The groups are shells around one centre, one inside the other: the same stretched ball of 7 dimensions in 10 sizes.
(in the rows, 128 means zero)
Some rows, each with its group after it:
[179 106 142 121 117 154 117 157 140 102 177 118  81]	fuso
[132 133 127 135 140 110 106 127 115 129 133 136 152]	fuso
[ 74 187 115 101 134 209 129 120 147 166  50 125 136]	Sused
[157  79 140 122 134 113 135 108 127 100 142  92 116]	lel
[106  82 131 136 142 102 138  91 110  74 132  92 130]	Sused
[199  46 122 108 111 101 124 116 120  99 172  83 133]	Sused
[ 96 175 118 127 134 150 111 136 125 154 100 152 148]	dala
[ 99 131 101 124 100  90 143 127 108 151 122 148 169]	Gasu
[132 116 120 118 120 128 128 123 125 123 129 115 143]	dala
[118 125 117 112 114 141 139 123 130 135 114 117 135]	diz
[110 137 144 149 155 130 109 129 118  97 139 135 105]	diz
[ 50 162 137 149 129 128 155 128 125 106 115 144 112]	vus
[154 102 122 113 113  99 139 120 127 146 129 115 151]	dala
[193  82 137 126 131 101 108 131 122 108 173 109 129]	Kalar
[166  82 127 133 119  91 116 135 109  99 181 124 120]	Kalar
[144  96 146 138 161 146 100 117 120  69 153 101  87]	Gasu
[138  84 142 159 135  65 122 126 102  63 191 122 125]	vus
[ 63 185 115 122 133 138 139 117 126 181  59 155 157]	diz
[ 68 134 123 132 141 141 135 104 116 105  99 120 122]	vus
[135 154 112 117 113 153 106 151 129 146 133 142 152]	Gasu
[163  90 130 106 115 162 129 127 141  95 150  83 112]	lan
[232  38 149 137 102  67 125 155 121  67 246 105  98]	Sused
[165 132 123 102 116 173 113 146 143 150 127 122 115]	lel
[116 136 132 129 103 125 151 148 135 121 147 136 116]	vus
[135 128 102 101 102 110 140 122 125 184 100 132 175]	Kalar
[ 80 192 132 129 146 180 117 136 139 146  87 147 122]	lel
[145  77 141 138 123  93 141 121 119  76 173 104 111]	dala
[154  69 134 155 105  32 142 140  99  80 212 136 126]	lan
[100 106 152 181 159  68 113 123  93  46 185 139 107]	lan
[154 119 141 123 116 149 130 148 143 104 161 114 105]	lel
[169  68 138 147 102  83 129 153 113  52 230 117 104]	lan
[ 45 197 108 126 139 139 132 114 118 187  47 166 163]	Kalar
[151 112 130 129 110  95 135 139 125 128 157 131 139]	dala
[170  69 142 150 115  47 135 138 107  87 204 130 115]	Gasu
[ 81 167 137 125 149 176 132 117 141 130  81 121 118]	fuso
[106  77 132 142 135  97 141 102 105  67 149 104 104]	Sused
[123 181 117 105 125 160 121 136 143 199  76 147 160]	Kalar
[ 22 170 112 141 142 120 143  99 106 137  67 149 155]	vus
[ 92 160 135 145 151 152 106 134 121 107 125 143 114]	diz
[ 51 171 138 168 142 102 132 136 109  98 134 165 130]	Gake
[124 139 126 127 146 147 102 126 121 128 118 132 125]	diz
[ 77 163 125 119 125 146 152 121 134 163  76 141 122]	vus
[146 159 135 117 129 179 108 153 147 140 128 132 117]	Kalar
[ 55 217 113 108 127 187 140 129 145 204  35 158 146]	Gake
[141 113 120 106  97 128 154 132 137 145 128 117 129]	fuso
[110 155 119 121 113 113 142 133 128 172 103 149 156]	diz
[166  50 153 154 130  71 131 128 107  42 214 107  79]	Gake
[130 145 118 105 102 163 138 144 144 152 118 128 128]	fuso
[116 104 145 150 146  82 135 113 109 101 141 130 109]	Gake
[178  79 137 129 110 104 129 142 125  90 191 110 110]	dala
[ 63 198 117 109 139 216 122 124 145 157  53 131 133]	lan
[ 83 158 139 151 159 163  99 134 118  85 132 141  96]	Gake
[214 105 133 116 111 129 102 163 137 131 184 125 122]	vus
[165 125 126 111 114 107 134 136 132 180 120 140 136]	Gake
[165 132 119  96 113 162 121 140 143 175 110 127 121]	Kalar
[223 122 118  67 111 175 113 136 162 212  95 103 150]	lan
[120 141 139 134 110 111 153 145 136 130 142 139 126]	Sused
[170  88 125 123 101 100 132 145 120 117 176 127 115]	fuso
[103  98 140 147 126  89 152 116 114  78 154 116 115]	lel
[151 122 146 133 150 179  91 143 132  79 160 114  77]	Sused
[150 114 128 115 109 133 136 136 137 122 145 112 132]	diz
[175 118 129 122 129 158  89 151 129 109 167 122 115]	Gasu
[ 43 144 137 157 161 119 135  99 108  85 102 130 119]	fuso
[ 19 209 119 146 156 165 115 119 117 129  69 156 153]	lan
[148 153 115  96 131 153 115 125 137 208  72 140 143]	Gasu
[125 145 131 123 142 169 107 132 134 122 119 123 117]	dala
[ 77 202 123 118 136 207 116 141 146 150  80 141 130]	Gasu
[181 111 133 100 107 157 133 144 152 139 142 105 113]	lel
[199  66 133 135 123  70 107 136 108 100 197 120 128]	Gake
[143 123 119 106  99 137 145 138 138 153 125 124 129]	lel

New rows, each followed by its group:
[174 116 132 102 125 181 111 138 148 126 134 101 107]	Kalar
[124  90 146 148 117  72 160 124 120  75 175 112 123]	lan
[160 119 118 102 100 128 141 137 138 163 126 123 141]	dala
[  4 215 124 161 152 161 118 134 112 109  91 173 129]	lan
[210 102 131 115 116 129 100 156 132 136 175 127 116]	fuso
[158  94 129 121 131 145 109 129 123  99 153 110  96]	Gasu
[ 93 194 120 126 129 169 111 150 134 157 102 159 144]	fuso
[160  73 121 128 115  61 133 117 104 123 158 123 141]	vus
[ 84 143 120 118 143 152 131 101 126 137  76 117 138]	Kalar
[119 185 131 112 128 176 126 145 153 176  89 142 134]	Gake
[ 79 112 125 144 131 104 141 109 107  83 134 120 128]	fuso
[144 126 137 116 121 167 129 141 145 117 137 113  97]	diz
[ 80 124 126 127 125 140 150 113 124 105 111 117 109]	Gasu
[128 145 119 115  93 139 144 155 137 152 135 144 127]	Gake
[152 140 132  95 118 173 140 129 161 164  96 104 133]	Sused
[ 96 131 144 125 161 184 124 103 137  94  95  97  88]	lan
[134 135 120 125 128 104 119 126 119 156 118 140 160]	diz
[ 97 114 139 161 136  99 127 130 107  58 173 129 114]	Kalar
[136 155 125 137 115 119 111 164 122 141 157 165 134]	Gake
[114 153 139 147 138 102 121 138 121 129 136 151 143]	Sused
[ 85 171  94 117 119 127 118 126 111 185  81 162 178]	Gasu
[ 48 151 119 147 141 133 126 113 107  93 111 136 135]	Gasu
[113 132 123 137 127  68 138 121 109 158 117 154 156]	Gasu
[ 99 164 141 143 151 142 114 134 127 127 115 147 115]	lel
[149  93 130 122 110  91 149 123 126 120 148 111 140]	lel
[170  79 156 139 133 131 122 139 132  52 196  96  75]	Kalar
[181  77 135 122 128 104 119 123 121 111 159 106 117]	dala
[ 99 183 105 104 115 147 133 130 135 208  63 153 172]	lel
[134 143 131 128 143 129 108 131 123 150 116 145 125]	Kalar
[134 121 122 117 125 112 132 116 125 146 113 120 156]	dala
[115 106 127 152 103  75 141 147 104  86 188 146 119]	Sused
[176  83 125 119 109  79 135 127 120 135 156 119 142]	diz
[ 72 175 128 126 152 179 119 119 131 138  76 135 117]	lel
[ 93 160 137 133 159 151 115 115 128 135  88 133 125]	Kalar
[166 149 134 108 129 168 110 147 148 166 116 132 115]	Kalar
[121 147 128 116 122 169 127 141 139 137 117 130 106]	diz
[112 155 109 114 112 112 136 130 123 189  93 154 166]	diz
[180  74 142 138 128  97 112 137 116  79 194 113 105]	diz
[221  48 129 100  91 115 137 137 138 105 189  83 115]	Gasu
[116 111 110 123  99 100 145 127 115 121 141 125 156]	Gasu
[ 95 156 131 136 127 119 138 132 126 138 116 145 138]	dala
[149 166 117 100 118 193 103 154 147 170 109 136 131]	vus
[ 11 208 126 150 142 164 135 131 122 124  82 166 120]	Gake
[ 79 145 136 134 145 139 139 110 127 118  97 124 120]	dala
[108 148 103 128 127 112 107 129 105 155 114 156 165]	Gasu
[185 105 116  93  99 127 134 134 140 170 128 113 147]	diz
[ 51 190 101 109 128 146 143 104 127 197  32 145 187]	Gasu
[148 198 104  77 113 205 109 148 160 240  54 145 168]	lan
[216  57 136  96 105 148 131 131 148  96 174  68 108]	lan
[ 74 148 142 132 153 165 137 108 135 105  91 113 104]	vus
[136 108 138 140 157 133  97 117 116  82 147 111 117]	Gake
[ 75 176 108 110 145 178 114 108 128 165  53 131 157]	Gasu
[ 91 111 136 144 151 118 128 104 110  86 124 119 103]	fuso
[113 146 138 133 126 159 125 147 135 105 143 133  98]	diz
[182 108 111  86  86 148 138 142 146 165 132 109 141]	Gasu
[ 34 137 137 147 146 130 159  96 118  79  98 115 111]	lan
[199  85 126 101 106 117 131 132 137 145 148 104 134]	dala
[ 90 134 137 134 147 154 129 118 124 106 111 126  85]	Gasu
[ 29 180 133 140 163 177 129 106 124 113  66 135 106]	Gasu
